There are 3 nested groupings, the coarsest first. Each group lies inside one group of the grouping before and may be the whole of it. The rows also spread widely along 4 directions, which tell nothing about the answers.
Some rows, each with its group in each grouping after it:
[ 12  14  -8   4   4   3   8  -6 -21  -5 -10   0 -15   2  -5 -10   0 -21
  18]
Z_109 ledas Z_685
[  0  23  -9 -13  -8 -10   0   7 -15   0 -21   0 -25  21 -14 -38  -6 -26
   0]
Z_600 gef Z_739
[  9  10 -13  -2  -1  -4   3  -1  -7  -5 -18 -14 -18  18  -7 -33  -4 -28
  22]
Z_600 sim Z_282
[  8  16 -14   1   4   0   4  -2  -1  -1 -17 -16 -10  24  -4 -19  -1 -23
  19]
Z_600 Fuf Z_825
[ 18  -1 -12  10  -6   0   2  -8 -21   4  -1   9  -1   9  -9 -27 -14 -28
  40]
Z_354 Lal Z_636
[-17  24 -22  -2  -4   4   3  12 -37  -2 -25  11 -20   4 -15 -27  -4 -23
 -10]
Z_109 Zed Z_598
[ -5  35 -14   0 -10  -6 -10  -6 -22   1 -11  17 -21   1 -22 -28 -13 -31
  13]
Z_354 bup Z_697
[ 20  -8  -2  -3   4  -7   9   5 -19   8 -14   3 -15  16  19 -32   0 -27
  15]
Z_600 gef Z_976
[ -1  13   4   8   9 -13   5   3 -29   7  -2  24  -9  -4  10 -24 -20 -24
  21]
Z_354 Lal Z_261
[ 19 -13  -9  14   9  -1   9   4 -10   1 -23  -7 -10  19  15 -27   0 -30
  20]
Z_600 Fuf Z_378
[  2  32  -9  -6   2   5   9  -6 -15   4   1 -10 -17  10 -17  -1  -4 -16
  26]
Z_109 Zed Z_919
[ 33 -35 -24  19   8  14  15   3 -31  -8 -27   6  -4   7  10 -28  11 -31
  18]
Z_109 ledas Z_294
[ 14   8  -2   3  10  -5   4  -3 -22   9   6  16  -5   5  18 -17 -12 -20
  33]
Z_354 bigav Z_867
[ -1  22 -13  -5  15  -4   2   6   1  -6 -16 -13 -12  19   4 -22   2 -21
  23]
Z_600 sim Z_418
[  4   3 -21   4   6  11  11   8 -29  -2 -18   4  -9   7  -2 -14   0 -24
  11]
Z_109 Zed Z_856
[  7   5  -4   6  20  -5   3   5 -20   9  -7  22 -10  -2  27 -15 -13 -28
  28]
Z_354 bup Z_670
[ 13 -20 -19  15  25   2   9   1 -16   2 -13   9   9   9  21 -18  -4 -25
  41]
Z_354 Lal Z_682
[ 21  12   6   0 -18  -5   5 -10 -16   2  -6  -4 -27   9 -15 -39  -7 -31
  21]
Z_600 sim Z_694
[  9 -12 -25  -4  15  -1   3  12 -12  -3 -31  -5  -6  27  15 -32   9 -27
  10]
Z_600 gef Z_976
[ 14   0 -11   9   5  -3  -1   2 -24   5 -11  20 -13   1   7 -25 -13 -34
  24]
Z_354 bup Z_670
[-10   8 -25  12  -6  -7  -6   3 -31  -3 -23  20  -9   5 -19 -39 -12 -29
   7]
Z_354 Lal Z_682
[ 15 -12 -11  11  15  -2   2   4 -24   5 -13  19  -6   2  24 -23 -10 -34
  27]
Z_354 bup Z_670
[ -1   9  -5   1  16   6  14  10 -28   6  -7  10 -11   2  14  -4  -2 -20
  13]
Z_109 Zed Z_856
[  9  15   1   5   0  -7   2  -6 -22  10   0  21 -18  -3   6 -20 -13 -32
  26]
Z_354 bup Z_697
[ -4  28  -8   4  -6  -3   1  -1 -34  -6 -17  12 -24  -3 -17 -23  -5 -21
  -6]
Z_109 ledas Z_685
[ 30 -22 -17  16  -5   1   5  -5 -22  -3  -9   7   1  10  -3 -34  -9 -37
  38]
Z_354 Lal Z_261
[ 18   7   1   9   5  -5   8  -4  -5   5  -7 -10 -15  17  10 -18  -4 -27
  28]
Z_600 Fuf Z_378

New rows, each followed by its group in each grouping:
[ 16   3 -29   3 -11  17   6   0 -26  -6 -17  -8 -13  16 -24 -24   1 -30
  18]
Z_109 Zed Z_598
[  0   7 -19   6  12  -5  -2   3 -21  -2 -14  11  -1   7   0 -24 -10 -25
  25]
Z_354 Lal Z_261
[ 24  11   9   5  -9  -8   5 -10 -26  12  15  20 -13   3   5 -24 -17 -24
  33]
Z_354 bigav Z_867
[  8   6  20   3  -8 -14  11   7 -32   9 -10  19 -31  -3  10 -47 -11 -32
   1]
Z_600 sim Z_694
[ 29 -25  -7  14   5   0   9   1 -30   4  -5  20   1   8  22 -32  -6 -31
  31]
Z_354 bigav Z_867
[ -8  19 -15  -5   2  -8  -2   5 -11  -6 -25  -7 -21  16 -10 -36  -4 -24
   8]
Z_600 sim Z_282
[  0  22 -15   4 -10   1  -2  -5 -32 -10 -22   8 -22   0 -23 -27  -1 -24
  -2]
Z_109 ledas Z_685
[  2  13 -10   5  -6  -8  -6  -1 -30   5 -15  28 -21  -6  -5 -32 -17 -35
  10]
Z_354 bup Z_670
[ 29  21  11   5 -23  -9  -1 -18 -21  15  14  17 -28  -5 -13 -21 -23 -37
  38]
Z_354 bup Z_670
[ 17  -1 -15   3   3   1   5   2  -3  -9 -21 -12 -12  20  -4 -35   5 -29
  28]
Z_600 sim Z_418
[-13  40 -20  -6  -7   1   1  -1 -23  -3 -15  -4 -20   9 -37 -16  -5 -19
   5]
Z_109 Zed Z_919
[ -1  18  -4  -2  22   8  16   7 -20   7   2   3 -10   5  17   5  -3 -14
  23]
Z_109 Zed Z_856
[ 40 -30 -10  17  12  12  18  -3 -23  -4  -9  -3  -5   6  19 -15   6 -28
  35]
Z_109 ledas Z_685
[  2  28  27   1  22 -18  14   1 -19  22  23  24 -11  -8  33   1 -24 -16
  39]
Z_354 Lal Z_261
[ 15   7 -16   4   4   1   6  -3   1  -1 -18 -18  -9  25  -3 -22   0 -26
  24]
Z_600 Fuf Z_825
[ 18   3   3 -10  12  -8  14   7  -6   8  -7  -3 -16  21  20 -21  -2 -24
  23]
Z_600 gef Z_739
[ 31  -9  -7  -5  -5  -1   9   0  -9   3 -13  -9 -15  25  -1 -33   1 -32
  26]
Z_600 gef Z_739
[-15  11   1  -2  23 -15   7  19 -19   1 -22   9 -19   4  27 -31  -7 -21
   1]
Z_600 sim Z_282
[ 44 -15  -1  17 -28  -1   8 -14 -13   3  -8  -8 -21  19 -15 -38  -5 -41
  32]
Z_600 Fuf Z_378
[-12  27 -14   4   1 -10  -4  -4 -21   2 -10  13  -8   4 -15 -21 -16 -23
  21]
Z_354 Lal Z_682
[  3 -10 -18   7   3   8  12  15 -39   0 -23  13 -13   4   5 -30   0 -30
  -2]
Z_109 Zed Z_598
[ 16  18  19   3  27  -3  21  -3 -17  12  15   6 -15  -6  37  13  -4 -13
  34]
Z_109 ledas Z_685
[ 14  12  11   7  15  -7  13   1  -4  12  -2  -4 -18  13  27 -11  -9 -21
  28]
Z_600 Fuf Z_378
[ 47 -23  13  17  -3  -4  15  -8 -29  15  17  21  -7   2  25 -25 -11 -31
  45]
Z_354 bigav Z_867
[ 24  -8  -8  14  -8   4  11  -4 -36  -6 -14   9 -18  -1  -6 -28   2 -31
  10]
Z_109 ledas Z_685
[ -5  27  -3  -6  24  -7   6   7   2   0 -11  -8 -13  14  15 -17  -1 -16
  23]
Z_600 sim Z_418
[ 10  -9 -21   6   6  13  13  10 -31  -1 -20   2  -8   9   4 -20   3 -27
  13]
Z_109 Zed Z_598
[  9  12   7  -2  -1  -6   6   2 -17   1 -12   2 -25   8  -1 -37  -7 -28
  14]
Z_600 sim Z_694
[ -4  54 -11  -6 -14   0  -5 -16 -20  -8  -7  -4 -25   2 -41 -12  -7 -16
   7]
Z_109 ledas Z_685
[ 21   2  -4   9  -6  -6   4  -4 -27   6   3  18  -7   5   5 -28 -12 -26
  29]
Z_354 bigav Z_867
[  6  32 -16   1 -15   4  -2 -13 -23 -11 -13  -4 -21   4 -35 -21  -3 -24
   9]
Z_109 ledas Z_685
[  2  22 -14   8 -25  -7  -9  -5 -19  -3 -26  -3 -26  16 -33 -44  -7 -32
  -3]
Z_600 Fuf Z_378
